The rows are grouped in 4 different ways at once. Each group adds its own fixed numbers to the row, and there is some noise. The rows also spread widely along 11 directions, which tell nothing about the answers.
Some rows, each with its group in each grouping after it:
[  3 -43 -43  11 -22  12  18   0  36   6  15   1  -2  31   5 -14  17   1
  25 -38  14 -16  18   3  25 -40 -14   2  -1  12] : (0) F Z181 Z382
[-28 -15  -2 -30  44   2 -21 -25  24 -23  -9   9  16  19   5 -56 -23 -13
  20  24   5 -22  23 -16  33 -39  -6 -13 -36 -25] : (0) W Z430 Z760
[ -9  24  31  24 -14  23  32 -21 -24  18  -7 -10 -59 -18 -19  37 -10 -28
 -18  12  -1   7 -33   3  -8  45  28 -20  48 -26] : (2) X Z349 Z566
[-12   3  18 -14  16  -2  -5 -15 -14 -12  20  16 -30  21  -7 -10  -3 -18
 -27 -30  19   9  21  12  47  45  22 -29 -16  -5] : (2) W Z94 Z236
[ 18   5   7  -6  -9  -4  17  -6 -10   0   2  12 -16   1   0  27 -11  -2
   7 -36   6   1  21  18  17   1   8  29   4  28] : (3) J Z181 Z566
[ 18   5  18  50  -6 -17  12  -2 -17  18  -9 -39 -19 -31  46  38   1  31
  32  44 -28   1 -44 -22 -71 -28 -11  45  18  26] : (1) A Z349 Z760
[ -1  -7 -11   4 -21  14  13 -13   3  -9  -3   5 -33  38  16 -11  11 -25
  10 -21   7 -18  11 -10  25 -26   1   6  -3 -13] : (3) F Z430 Z382
[ -2  50  30   1  25 -13  -2 -48 -29 -38 -41 -21 -60  61  65 -20   6 -33
  22 -28 -28 -12  13 -41   6 -30   4   3  -1 -29] : (1) A Z94 Z236
[ 21  24  -4   1  20 -11  -4 -19 -37 -24 -14 -13  -3   5  36 -33 -27   9
  12  16 -28   0  -7 -28 -22 -20   1  41 -24  12] : (2) J Z349 Z760
[-19  -5   0  23   9  17  29 -15  -4  34   4   5 -16 -30 -39  37  -4 -17
  -5   2   9   1  -7  14  29  23   1 -31  43  -2] : (0) K Z430 Z236
[-12  12  -2 -10  14   0  18  -9 -23   0   1  24  -6  10 -19 -36 -22 -23
 -17  -2   8  -2   5   8  33  27  17 -18  -4 -21] : (1) K Z430 Z760
[-14  -8   9  13 -11  -4  14  11  20   7   6  -2 -20  29  -5  -2  13 -13
 -12 -25   8   6  -1  12   6  28  13 -34  26 -20] : (1) X Z349 Z566
[-20 -48 -18  25  19  25  -2  -3  25  30  29   0  11 -15 -32  11   4  19
   5  -9  19   1   7   6  40 -18 -22 -19  10  29] : (2) K Z430 Z382
[ -2 -25 -41 -19  28 -12  16   8 -26  28   8   0  28   3 -10 -15   1  -7
  22  35  -9   9   1   6  26 -25  33  20  -5  21] : (0) K Z349 Z566
[ -2 -23 -35  39 -27  12  25  17  35  17  14  -4  12   4 -17 -10  -1   3
   2 -19  13   1 -14  33  13  10 -24 -29  34 -16] : (1) J Z94 Z566
[ 18  28   0  14  -4   6   7  -8 -16   1   1 -11   8  -7   9  14 -20  -8
  -9 -11  -5  19  -2  17 -13  40   6  13   0   6] : (2) K Z181 Z236
[  1 -36 -15  12  10   1  -4  16  13  31  24 -14  22   2   3  31  21  16
  25  -7   8   7  15  13   4 -14   3   7  -8  37] : (0) F Z181 Z382
[ -8  -2   2   7   3  -5   2  10  14   2   5 -10   0  31   6   4  18 -19
  -3 -28   1   5  12  18  15  24   6 -38  12 -22] : (1) F Z349 Z236
[-14  11 -17  29  28   1  -4  -5 -12  19   1 -50 -11  45  20  15  42 -24
  19 -15 -24  23   0 -19   4 -10  16 -20  32 -10] : (2) F Z430 Z566
[ -1   0 -18  21   8   8   7   0  -9  14   4 -15   1   6   5  16   4  -2
  20  -1  -1   3   1   9   8  -8  -2   5  14   7] : (1) J Z430 Z760
[  7   7  15  17  10   3  -4   6 -13   3  10  -9   0 -10  -4   5 -13   6
 -17 -17   3  20  -4  20  -6  56  -1 -19  -3   1] : (0) J Z349 Z236
[ -5   9   6   6  25  10 -27  -5   4 -12   8 -17   7  40  12 -35  -2  -5
 -10 -37   1  24  15  -2  16  30  -3 -24 -12  -9] : (2) K Z349 Z566
[ 34  13   7   6  -6 -14   2 -17 -15 -19 -10   3   2 -18  30 -31 -40  28
   4   6 -18  -4  -8 -28 -35 -24 -12  53 -28  31] : (2) K Z349 Z382
[ 35  30 -35  19 -34  11  35 -18 -55  -5  -2  -5 -29   6  13 -13 -19 -14
   1   2  -6  11 -22   2 -11   8  27  49  -2   7] : (2) J Z430 Z566
[ -7  -8 -25  17  35 -19   7  10 -42  30  22 -34 -10  32  20  24  45  -7
  14  -8 -21  21   7 -12  10 -10  35   1  12  25] : (2) F Z181 Z236
[ -1  -8  27 -20 -25   1  28 -29  28 -18  -3  27 -43   9   7  14  -8 -22
   4 -14  17 -37  14   0  13  -9   8   1  -6  -3] : (0) F Z181 Z236
[  4   7  11   5  12   3   2   3 -32   6  -2 -12 -12   9  18  18   1   0
  14  17  -4  10  -2   1  -6  -2  21  30 -12  13] : (3) J Z181 Z566
[ 14   3  13  -4  -8   0   9 -32  29  -8 -26   6   2 -38  14  34 -37  -2
  35  30  -1 -25  -3  -2 -22 -41 -17  33  -4  10] : (0) A Z430 Z236
[-10   0   3  13  10  -1  -5   1  24  13 -11 -23  12   2  14  25   2  -9
  21  26  -9   3  -8   2 -18  -3  -1 -18  15 -19] : (0) X Z94 Z236
[ 23   2  16  14 -62 -24  54 -10   1  -4   1  17 -75  11  32  56  14 -10
   9 -18   4 -21 -17   7 -14 -11  27  34  35  23] : (1) J Z94 Z236
[-15 -26 -11  23   3  13   0   1   3  15  13 -13 -26  39  21  -6  30  -5
  19  -9  12   1   0 -11  16 -24   7 -10  -1  -1] : (1) A Z430 Z382
[ -5   9  50  -4  26   7 -33 -13  14  -9   2 -18  -6  10  15  36   1  -6
   5 -24   4  12  26   0   1  16   1  -8 -13  16] : (2) F Z349 Z566
[  5  -1  -2   1  13  -2   4  -9  -3   7  -3  -6  -3  -5   5   6 -13  -1
   5  -5  -8   7  -4  -3  -1  -9   4   2   7   9] : (2) A Z349 Z382

New rows, each followed by its group in each grouping:
[ 25  32   5  23   0  10  -9 -16 -26 -12  -1 -12   5  -2  13 -25 -32   8
 -14 -23  -2  22  -2   6  -8  38 -16  13 -19   9] : (2) K Z94 Z566
[ 17  -4   7  19 -45  -1  15  21  42   0   4  12  22 -19  -8 -16 -27  10
 -24 -20  11  -1 -14  31 -29  45 -23 -21   1 -17] : (1) F Z349 Z382
[  7  -8  10  -6   2  -4 -13   3   2  -9   4   0   5   6  24 -26 -14  10
   7  15   7   4   0   3 -12   4   8  12 -42   4] : (0) W Z94 Z382
[  1   5 -15   6  11 -16   8  -7   1  -4  -4  -3   6   7   5 -18 -12  -3
   9 -11  -9  -2   8   2  12 -16  -6   5  10   2] : (1) W Z430 Z760
[-22 -28  48 -12  17   2   0 -12  27   5   6  23 -24 -18 -18   7 -14   6
 -10  -9  21 -13   9  -1  18  15  -4 -37  -3   1] : (0) A Z349 Z382
[  9   4  11  -9   8 -10 -11  -6  17 -32 -11   1   9  23  22 -33 -23   9
   9 -20  -3  -6  13  -2  -1 -12 -15   6 -22  -1] : (1) J Z349 Z566
[ -1  -4 -21   3  24 -33  28  17 -50  26   1  -3   5  -1  -3 -23   3  -1
  -2  19 -27  11 -14  -9   0  -8  33  -1  10   8] : (1) F Z349 Z382
[-14 -34   9 -10 -10  -5   7   7  64 -13   6  19  -1  19   2   7   2  -4
  14  -4  16 -26   9  13  18 -23  -8 -20   3 -10] : (1) J Z349 Z236
[ 24 -10 -12   8 -28   8  25 -28  19 -10 -15  18  -8 -21   1  -4 -40   5
  24   0  13 -29  -1   9   8 -40 -30  35  -8  14] : (1) A Z94 Z566
[-27 -27  -4  -5  39  -7 -27   7  34 -17   0 -11  23  30  25 -48   1   2
  20  32  -2  -7   5 -10  12 -32  -6 -26 -30 -29] : (1) W Z349 Z236
[ 10 -13   0 -33 -26  11 -13 -17  79 -36 -13  27  34   3   8  -9 -44 -14
  14  16  23 -29  19  17  10 -25 -22  11 -38 -19] : (2) X Z94 Z236
[ 11   3  18 -45   1  -1  -5  -4   5  -5   5  31  19 -10 -15  10 -40 -19
 -13   3  29   8  19  36  25  40  29  10 -43  10] : (2) A Z94 Z566
[ -2 -19  10 -13  -4  18   5  -9   6   2   2  21   5 -19  -8  10 -24  -8
  10  33  20 -19  -1  15  20  -8   0  22 -13   1] : (3) K Z349 Z760
[ -2   0  19  19   8 -33  19  19 -17  18   7  -8 -22   1   0   5  13   7
 -26 -45 -24  17  -6  -7 -10  27   2 -23  39   8] : (3) F Z349 Z382
[-16 -18  30 -32  33  -4 -35   5  33 -19   4  20  35  24   0 -22 -16   2
   1 -23  19   2  38  10  32   4  -8 -21 -39   6] : (1) K Z349 Z382
[ 10  16  11  -2  -3  17  -4 -27  -9 -25 -11  -1 -26  25  19 -37 -21 -15
   3 -24  10   0   7   2   8  21  -1   0 -25 -22] : (0) A Z349 Z566
[  3 -16  -8  26 -11  -2  -2  25   4   7  24 -12   7   3   9   2   8   9
  -4   7   8  19  -5  20  -9  26   1   4  -6   4] : (3) W Z430 Z236
[ 14  -2 -38  29  14  -3 -25  21 -24  -4  15 -30  26  46  33 -36  20   9
  10 -30  -3  26  19   3   4   9  -6   3 -38  12] : (1) F Z430 Z236
[  0  -4  13  26  -1   9   1  12 -17  12  10  -3  -8  -2  11  -4  -4  14
  -7  14  10  11 -17   9  -8  27   3 -10 -17   0] : (1) J Z94 Z382
[-32 -26 -10  19  31  -3  17   3 -10  25  18 -13 -29  18  -8  -5  23   0
  -3   9  -8   6 -12 -15  21  -8  22 -30  24  -4] : (2) J Z181 Z566
[  6  12  32  14 -30  16  -7  -6  27 -28  -4   0 -25  27  25  -4  -7  -8
 -10 -31  16  -2   6  11  -6  38 -10 -12 -16 -25] : (1) X Z349 Z236
[ 13 -22   3  31 -13 -33  31  22 -29  20  19   8 -21 -16  14 -19   3  36
 -16   8 -10   3 -27 -11 -28   6   5  13  -9  29] : (1) F Z94 Z382
[-10   8  -7  26  25  27 -14 -29  -8 -14  13 -20 -29  54  13 -19  19 -11
  -4 -79   7  10  32 -10  50   9 -22 -28   7   0] : (2) K Z181 Z236
[ -2  -1  11  11   7  39  -8 -10   1   5   3  -2   5 -15 -10   3 -23  -1
   2   0  18   4  -1  21  10  29 -13 -18 -11  -9] : (0) J Z349 Z382
[  0  13 -13  22  15   5  11   3 -18  16  -8 -15   8   1  -1  -2  -5  -2
   6 -12 -12  10  -1  11   4   4   1 -12  20  -6] : (1) J Z181 Z382
[-11 -11   0  24  13   6 -14   7  38   9  18 -18  22  -8 -13  14  -3   5
 -10 -19   7  16   5  27  11  30 -23 -41  19 -10] : (2) W Z94 Z236
[  6  -5  24  -7 -35  10   0 -21  45 -29  -3  26 -30  21   8  23 -11 -12
   3 -40  30 -23  28  12  19  -2 -11   6 -15   3] : (1) X Z430 Z236
[ -9 -12   9  -9  -5  -3  17  -5  12  -5   3  21 -16   1 -12  -9 -12 -14
 -13 -14   9 -22  11   8  21   6  -5  -8   0 -14] : (3) F Z181 Z760
[ -8 -10   3   1  -5   1  17 -17  13  -6  -3  12 -15   9   5  -6  -7 -10
  10  -3   6 -28   8  -2  14 -23  -4   0  -3  -9] : (1) F Z181 Z760
[-18 -30 -40  11  21 -13  25  12 -12  31  11 -17   1   4   6  -4  26 -13
  16  61 -21   0 -27 -17   4 -36  33  -5  14  -9] : (2) F Z349 Z236
[-11   7 -20   5  36  16 -33   5  21   2   0 -34  59   9   7 -13 -12 -10
  13  23  -3  20   7  22   4   8  -7 -22 -13 -33] : (2) W Z181 Z236
[ 13  26  15  16  14 -15 -24  13 -20 -14  15 -41 -10  56  52  14  32  -1
  -1 -48 -15  43  11  -5 -21  38  22   0  -3  15] : (2) J Z349 Z236
[-25  15  37 -15  35  -6 -16   2   9  -5 -26   0  12  -8   4 -28 -28 -20
 -12  36 -13   3  -8 -11 -15  15   5 -33 -10 -51] : (3) A Z430 Z382
[  2   2  13   1  -3 -17   3   3  -6  -9  10   7 -24  29  25  -7   6  -5
  -5 -17   5   6   6   8  10  20  18  -2 -13   0] : (1) W Z94 Z236
[ 15  -1  -5   3 -19 -19  20  -4  -8  -8  11   8 -30  15  12 -14  -4  -2
 -10 -21   1  10  -5  -7  -6  10  22  22  -9  20] : (2) A Z430 Z566
[-11   7 -17  26  23 -11  24  -7 -23  28  -5 -35 -17  18  12  19  24 -11
  27   0 -22  11  -4  -2   9 -27  21   0  45   3] : (1) W Z181 Z566
[-10  -2  23  13   0   3   9   9  -5   8  12   2 -23   1  -8  17   6 -14
 -24 -20   8   5  -1  16  13  50   5 -35  13 -17] : (3) F Z349 Z236
[ 19 -10 -13  39 -15   1  24  -3 -31  25  12  -2 -18 -17 -10  20  -4  19
   7 -16   6   8  -6  14   8   6  -8  21   9  38] : (1) X Z94 Z566
[  7  -5  -5  35 -14 -23  20  -7  15  -3  -1 -17 -31  19  31 -13  18   7
   6 -29 -19 -10  -9 -21 -21 -18 -21  -8  22   0] : (0) F Z94 Z236
[-19  -4   5 -13  57   0 -14 -14 -20   7  -6 -11   4   6   6 -20  -8  -6
   8  19 -13   7   0 -22  17 -20  10 -13 -13  -6] : (2) A Z349 Z382
[-10   5  22  15  53  -6 -34   5  -5   6 -15 -30  40   2  27 -17 -12  16
  19  40 -19  15  -4 -13 -16  -9 -16  -5 -27  -4] : (1) K Z94 Z566
[  0  -4  19  -9   0  -9  -2  -3  40  -6 -10  13  12  -6  -5   3 -26  -3
   4 -10  11  -6  15  15   0   1  -7  -8  -6   1] : (1) A Z430 Z566
